The rows come from 6 hidden closed curves, with some noise, and rows from the same curve form a group. Each curve winds through 6 dimensions. The rows are also pushed far along 5 directions, which tell nothing about the answers.
Some rows, each with its group after it:
139 -81 -119 259 -241 250 110 -296 1 89 15 -203 17 -133 189 -83 -> G
46 84 94 120 12 73 -187 -172 -37 189 107 -17 -71 -333 -5 -97 -> H
356 100 121 -318 138 -312 121 209 -128 62 5 17 -251 -31 111 -184 -> Q
-346 -73 -53 -116 154 -122 -155 127 41 -161 -39 271 212 11 -173 82 -> H
-358 14 -110 27 -204 326 27 -30 -156 -121 -56 -82 292 179 -108 -6 -> C
-329 25 -18 -8 97 -7 -74 106 -18 -76 -5 158 139 106 -150 127 -> C
-19 -26 97 66 59 -43 -100 -61 -124 156 36 -8 43 -400 187 -176 -> G
-277 64 97 182 -31 375 -225 144 7 -106 -163 -108 -23 -56 -229 160 -> G
-119 -97 61 165 83 52 -151 -71 -14 -27 -28 112 174 -300 72 29 -> C
-48 -14 -188 89 -206 -1 131 -121 113 77 -69 -86 -80 79 -33 52 -> C
132 -18 -161 173 -148 -145 103 -236 -33 106 -43 10 42 -227 169 -114 -> K
21 -82 22 -63 181 -282 -113 -18 56 -109 -34 300 116 -204 59 -63 -> Q
-244 -17 98 -8 51 156 -45 -60 -170 1 28 62 249 -135 28 -67 -> K
42 0 -45 -63 123 -89 85 188 96 -117 -55 40 -140 208 23 104 -> X
-153 36 43 242 -43 110 -145 -87 44 25 72 -9 30 -122 -68 114 -> Q
32 72 76 -25 -17 45 -82 43 -86 -54 36 -2 75 11 45 -87 -> H
-142 -127 -194 103 -24 -93 -134 8 321 -102 -127 130 -62 8 -181 245 -> Q
120 120 23 -36 -115 119 140 37 62 25 -68 -182 -159 323 -65 18 -> K
27 56 153 -125 -7 -46 33 115 -266 -44 148 20 125 146 99 -173 -> H
-8 -10 63 -22 67 26 -11 139 -32 -94 -101 20 -23 43 13 -8 -> X
244 -43 -79 -103 -106 -318 209 -69 -69 65 35 88 35 177 225 -248 -> X
167 36 7 149 1 -2 -18 -120 184 125 -85 -7 -232 -51 -75 59 -> K
53 -17 128 -226 177 -230 35 125 46 26 78 88 -92 78 11 -8 -> G
3 -44 -143 -66 -40 -15 198 -114 26 -46 64 6 73 110 98 20 -> H
-3 78 -17 322 -202 405 -60 -182 101 88 19 -229 -154 -10 -98 158 -> K
225 -24 -61 171 0 -47 -58 -207 57 186 16 0 -129 -240 59 -59 -> K
-18 -161 -90 -192 82 -204 206 170 121 -99 -8 57 -74 275 57 114 -> G
29 -62 -102 16 -8 -142 -12 43 56 -27 -95 129 -58 56 -50 10 -> G
-49 -161 13 -139 276 -321 -102 113 44 -11 35 219 88 -202 115 -21 -> G
282 3 44 301 -116 49 -67 -264 71 142 103 -98 -140 -215 103 -29 -> H
75 -52 -85 -20 78 -249 72 6 124 -18 23 67 -20 -32 95 113 -> Q
-44 -152 -309 -88 -483 47 315 -34 -25 -165 -71 -192 121 441 38 -80 -> Q
-271 11 30 250 -123 375 -200 19 -36 -27 -47 -96 13 -63 -195 143 -> K
191 88 277 146 143 -77 -126 -33 -257 161 208 80 -44 -352 215 -165 -> C
170 -1 -8 -96 37 -205 38 41 177 44 114 -1 -256 131 -138 134 -> H
17 117 195 28 -85 215 -66 106 -143 -34 75 -122 -118 136 -131 -37 -> Q
59 44 41 35 64 67 11 35 67 30 22 -65 -100 54 55 30 -> H
-116 58 -69 -17 -253 207 119 85 -42 -142 -111 -191 105 316 -21 28 -> K
-186 -81 17 -30 84 47 -71 90 -15 -33 -55 49 -1 -106 -162 102 -> Q
101 104 84 121 -258 168 3 25 -110 85 92 -268 -205 78 -3 -54 -> Q
118 64 65 -210 35 -113 26 259 -23 -76 18 -66 -69 269 45 -51 -> G
114 61 82 160 53 80 -4 -18 61 61 118 -34 -140 59 14 137 -> C
83 129 42 208 -88 76 -67 -26 72 111 -40 -49 -236 69 -149 47 -> X
-184 -57 -46 -256 -27 22 41 24 -155 -209 61 80 376 144 23 -106 -> H
85 -71 146 -163 52 -230 21 14 -256 159 28 169 9 -261 217 -331 -> K
-236 -83 -212 233 -168 169 23 -297 95 59 -88 4 137 -170 -33 82 -> C
335 26 -154 104 -23 -206 45 -151 216 168 -75 -4 -252 -85 76 -26 -> K
-219 -108 -108 -333 -165 8 139 95 -101 -197 31 -102 334 363 -64 -67 -> H
-336 68 65 -31 136 162 -115 110 -2 7 -14 81 1 4 -200 131 -> C
137 85 250 49 153 71 -145 74 77 71 65 -70 -213 -100 -30 90 -> G
-91 -39 -133 202 0 -48 -165 -252 207 66 -25 145 73 -200 -141 70 -> X
201 68 281 186 100 43 -203 16 -42 133 155 -55 -240 -303 68 32 -> Q
58 111 274 56 0 196 -2 112 -146 62 93 -175 -166 33 17 33 -> C
128 -49 133 -197 115 -90 65 57 -112 -10 159 15 121 96 234 -155 -> C
268 -18 10 -195 115 -367 82 71 0 172 66 117 -214 -11 139 -151 -> K
-121 113 263 -220 292 71 -72 313 -199 -128 110 90 15 103 -58 6 -> H
45 -12 174 -11 137 174 -136 -17 -76 -69 52 15 145 -93 111 -104 -> X
-163 173 -37 308 -41 325 -244 -103 166 55 -179 -105 -66 -88 -290 164 -> K
-30 -23 77 -104 131 -84 26 147 -12 10 -40 142 -40 207 -30 -16 -> X
-215 -33 -122 171 27 25 -202 -145 188 -19 -81 137 86 -145 -222 117 -> X
-95 -14 -111 72 -60 54 -73 -122 34 -12 30 27 163 21 -6 -61 -> C
1 -51 196 -121 -114 157 120 45 -264 -81 56 -241 247 -58 290 -219 -> G
-117 78 74 -60 -51 335 104 66 -259 -115 85 -175 208 194 105 -172 -> X
-29 -38 -120 186 49 -13 -76 -165 104 -25 6 116 91 -175 38 11 -> X
-108 -23 -59 180 -76 333 39 -187 -66 -2 -27 -107 160 -135 123 -61 -> X
-158 -121 -58 35 17 -18 -125 31 89 -140 -136 111 160 -91 -63 61 -> G
19 -153 -117 -1 -20 -95 40 -95 171 -15 -112 63 26 -22 -15 59 -> X
-229 -200 -219 -294 19 -224 217 17 41 -218 75 201 325 340 -30 55 -> H
-126 -45 10 -85 56 5 -18 77 -55 51 21 -24 -2 -80 -55 40 -> Q
-110 -81 125 -84 -4 -62 -64 -34 -200 -27 -69 51 305 -363 219 -271 -> G
-34 185 102 -45 -4 90 -49 126 -57 21 -87 -76 -79 121 -93 -36 -> K
25 -86 152 -11 266 -157 -247 17 39 -60 47 245 65 -289 20 12 -> H
57 -32 -80 125 22 -111 4 73 61 112 -41 -6 -244 -140 71 40 -> G
212 74 182 -175 24 -50 76 255 -77 -48 60 -105 -166 250 74 -25 -> C
-164 -101 -8 -120 170 -152 67 100 -58 -98 38 216 200 50 121 64 -> C
88 -72 -31 123 -21 119 -17 -188 -16 -35 8 32 186 -65 198 -143 -> X
-23 -72 177 33 108 -59 -162 -52 -110 12 145 124 185 -285 186 -128 -> Q
25 -25 70 -63 270 -186 -144 158 123 36 5 130 -178 -197 -55 151 -> Q

New rows. What belongs after each?
-80 118 270 98 -104 358 -88 53 -382 71 -4 -214 40 -223 66 -242 -> G
81 -91 -78 96 8 -147 -52 -148 191 -7 10 152 -14 -102 52 33 -> Q
-148 64 -79 -57 -19 163 77 51 44 -173 -61 -105 148 226 -115 143 -> Q
38 -96 -128 -80 -2 25 197 17 130 -89 -53 -39 -3 266 81 95 -> X
2 -28 -25 3 11 148 73 124 145 -135 -61 -64 -70 371 -118 183 -> X
57 33 -56 235 -192 134 -10 -223 6 81 -26 -54 20 6 14 -97 -> X
65 -46 51 104 93 -47 -117 -48 24 -44 22 166 80 -33 40 -63 -> X
-9 -66 -45 5 -67 -49 156 -97 72 -25 -81 55 35 73 35 23 -> K
-4 51 14 141 -12 -43 -178 -36 35 3 7 82 -39 -185 -112 36 -> H
129 -59 -21 -282 30 -197 157 102 -85 -152 -39 61 98 133 128 -144 -> Q
-79 -3 98 -88 -85 90 -56 -16 -221 -61 -59 7 264 -87 57 -241 -> G
66 21 196 -267 -74 -1 191 105 -285 -46 18 -52 60 152 149 -273 -> G
118 150 202 160 150 -27 -269 -62 -59 166 -39 83 -186 -574 -32 -94 -> Q
45 32 35 38 -195 274 11 -127 -133 -27 -30 -233 176 -17 94 -168 -> X
74 -22 -5 -105 -3 -146 95 119 -52 31 -9 -10 -160 2 -25 11 -> Q
51 74 201 -76 50 -19 -35 125 -218 -13 145 31 19 74 40 -126 -> H
106 -67 -153 -22 -163 -116 196 -198 -74 -33 99 41 202 109 232 -153 -> H
-103 92 71 15 15 113 -22 26 -50 -5 67 -53 -1 78 -104 51 -> Q
-20 -150 -161 242 -11 -9 -25 -266 173 30 -117 203 112 -130 97 -28 -> X
-278 -3 -37 -103 8 71 -55 174 153 -183 -199 33 40 201 -205 156 -> G
-14 -64 8 23 -87 90 144 -26 9 -8 45 -127 -5 137 74 58 -> C
-13 78 -24 12 11 -58 -63 -2 -32 32 -82 39 -22 -187 -50 -48 -> Q
81 -21 -25 89 -152 -43 33 -29 28 -17 89 -79 -5 78 130 3 -> Q
-356 -70 -27 -76 -5 197 -3 56 -124 -190 -41 -57 388 64 -53 52 -> Q
173 -266 -120 -118 -8 -471 181 -30 8 77 60 253 -65 -116 273 -115 -> K
29 -3 2 64 16 -2 -5 -1 27 23 -99 -12 -107 -173 1 24 -> X
-56 5 -230 234 -52 76 5 -197 299 -68 -138 -22 3 -21 -160 272 -> Q
-162 -79 -38 -42 167 -98 -62 148 19 26 -66 137 -62 -112 -2 17 -> G
-199 -72 -65 -51 21 -20 -43 11 51 -223 -96 151 235 59 -105 49 -> Q
62 -79 7 -179 -54 -53 64 -85 -78 11 138 -52 170 64 125 -171 -> H
-144 -36 -173 128 -123 -30 108 -128 79 24 56 -8 130 155 18 68 -> C
49 -7 117 -261 75 -104 -15 -66 -189 62 195 72 116 -177 71 -201 -> H
-128 -34 24 -31 -46 203 9 56 -53 -2 19 -111 -55 83 -160 68 -> Q
-169 -27 -50 224 -144 207 24 -99 195 5 -67 -204 -53 -33 -75 211 -> G
-7 112 -31 101 -74 308 -79 -70 56 11 -121 -160 -94 -82 -182 81 -> Q
-59 47 24 -85 -84 284 65 199 -59 -135 -83 -130 -65 434 -174 69 -> G
17 10 358 -243 270 -175 -167 117 -30 -29 28 174 46 -196 3 -84 -> G
-61 57 82 52 36 200 -6 -46 -141 -58 83 2 114 -73 31 -34 -> H
135 137 -2 205 47 131 -172 -20 164 145 39 -103 -307 -62 -126 157 -> K
249 -24 -45 -151 -127 -107 304 38 -51 -81 76 -123 -68 316 132 -54 -> Q
-11 79 68 296 -192 308 -44 -135 -169 19 -7 -166 77 -116 76 -105 -> H
-340 33 -152 -49 70 92 -83 110 127 -122 -134 37 174 214 -286 151 -> K
-46 56 52 -83 8 81 45 116 -17 -66 42 -133 29 151 -2 103 -> Q
-157 31 75 -97 -79 171 18 94 2 -160 13 -182 174 300 -95 77 -> G
125 56 11 134 157 -99 -103 -2 110 21 52 103 -152 -141 19 32 -> X
-96 -120 53 152 -9 158 -88 -136 119 -54 -64 -68 126 -265 70 61 -> G
136 -51 -250 55 -317 -113 335 -104 145 39 -92 -104 -143 412 -34 83 -> X
76 -91 -165 -166 -14 -204 100 38 89 -98 28 111 50 279 35 -27 -> C
-33 -57 -137 59 -197 -48 116 -67 -36 -2 -122 -11 38 -54 75 -96 -> G
-8 -44 18 16 -50 46 -72 -181 -9 22 -44 7 173 -235 128 -135 -> G
-27 -59 -247 75 -214 -40 166 -98 17 -124 41 -16 196 313 36 12 -> C
-5 128 192 73 -61 238 -98 56 -38 -22 54 -240 -10 66 -52 34 -> G
-17 -45 114 63 -1 224 -133 -7 -7 46 -45 -51 -63 -55 -100 -7 -> K
-94 -71 153 -295 226 -105 -50 239 -130 21 93 119 -61 -1 -62 -38 -> Q
132 151 289 183 33 78 -282 177 36 13 53 -59 -318 -81 -117 94 -> Q
-178 -91 -55 -111 46 -71 46 2 34 -171 43 126 251 185 -18 50 -> Q
30 13 161 -103 202 -73 -141 250 12 -73 -4 64 -129 -55 -80 92 -> Q
247 47 -70 10 -34 -231 239 64 126 69 19 11 -325 330 8 63 -> X
-66 -156 -187 345 -245 126 22 -355 110 1 26 -68 210 -207 120 54 -> Q
-79 -32 78 -280 123 -275 87 150 94 -71 35 52 42 167 20 37 -> G
-17 93 154 -45 139 148 -59 159 128 1 57 -25 -207 336 -236 177 -> X
-352 16 -77 172 8 435 -355 69 151 -40 -113 -76 36 47 -401 220 -> K
88 -122 -5 111 2 -73 4 -138 39 25 56 79 -29 -162 40 13 -> Q
-40 -159 10 -7 148 -134 -215 -133 48 -28 -101 298 212 -395 71 -107 -> G
124 159 151 49 52 -75 -137 63 55 113 40 -65 -202 -105 -35 1 -> G
-182 -45 112 -277 127 -25 77 100 -231 6 51 52 237 -10 186 -160 -> C
460 72 10 50 -208 -182 127 -85 46 207 88 -247 -355 -1 129 -122 -> H
262 2 101 267 7 -115 -81 -92 168 173 32 -64 -302 -259 80 65 -> C
-30 -16 -13 126 -25 -32 -13 -15 41 63 42 -15 -93 -100 -37 112 -> Q
177 49 79 32 35 -85 -8 -50 -35 149 104 -46 -103 -206 158 -53 -> Q
81 -39 112 -32 132 79 -71 52 -12 -29 2 10 -62 -144 -29 34 -> Q
14 -13 -47 172 -119 -52 116 -51 117 82 -25 -119 -134 35 28 119 -> C
30 9 -95 -16 -68 -40 -64 -97 150 50 21 -48 -43 -43 -97 44 -> H
118 -111 -82 -130 -17 -140 126 66 -34 -44 -63 119 -27 145 86 -88 -> G
-133 -127 38 -121 27 -123 -67 153 -10 -183 18 140 151 98 9 -14 -> Q
394 -90 92 178 170 -255 -128 -222 115 194 -54 199 -195 -554 194 -114 -> K
191 46 -144 -181 -150 -305 221 165 65 -81 -67 21 -241 388 -71 2 -> Q
132 -63 -102 120 -246 -48 200 -111 -38 -27 -40 -68 10 166 70 -65 -> X
-69 -20 -65 -102 31 -73 41 201 90 -101 3 -71 1 279 -35 115 -> G
121 -94 -153 9 -205 -98 91 -170 -101 -2 8 14 118 -33 147 -226 -> C
-8 -49 78 -119 56 79 35 89 -94 -96 -27 -42 88 -8 69 -52 -> X
90 167 106 -136 -17 -27 -54 118 -25 -1 126 -82 -206 98 -199 50 -> H
-2 15 -48 54 65 -30 -33 -49 52 -20 -20 83 -39 -197 5 71 -> H
-46 -22 -3 111 -42 150 -42 -154 -5 76 -35 -72 7 -252 -36 -8 -> X
-11 -248 -26 -181 -39 -127 113 -18 -80 -132 85 109 246 87 181 -149 -> Q
199 19 154 31 -92 -23 58 -89 -85 75 -31 -13 -112 -117 79 -124 -> G
320 33 65 -136 -262 7 208 -43 -288 9 73 -201 -5 82 281 -379 -> Q
118 57 75 -218 13 -207 33 183 -94 -43 -17 81 -126 108 -31 -124 -> Q
-205 -223 -143 -218 43 -83 39 33 -48 -83 -73 108 235 -80 5 -29 -> Q
-70 94 109 24 81 131 -67 82 9 68 -10 -69 -163 -26 -165 82 -> X
-43 -139 -189 41 -244 26 232 -301 -104 75 -19 -73 280 -153 331 -192 -> C
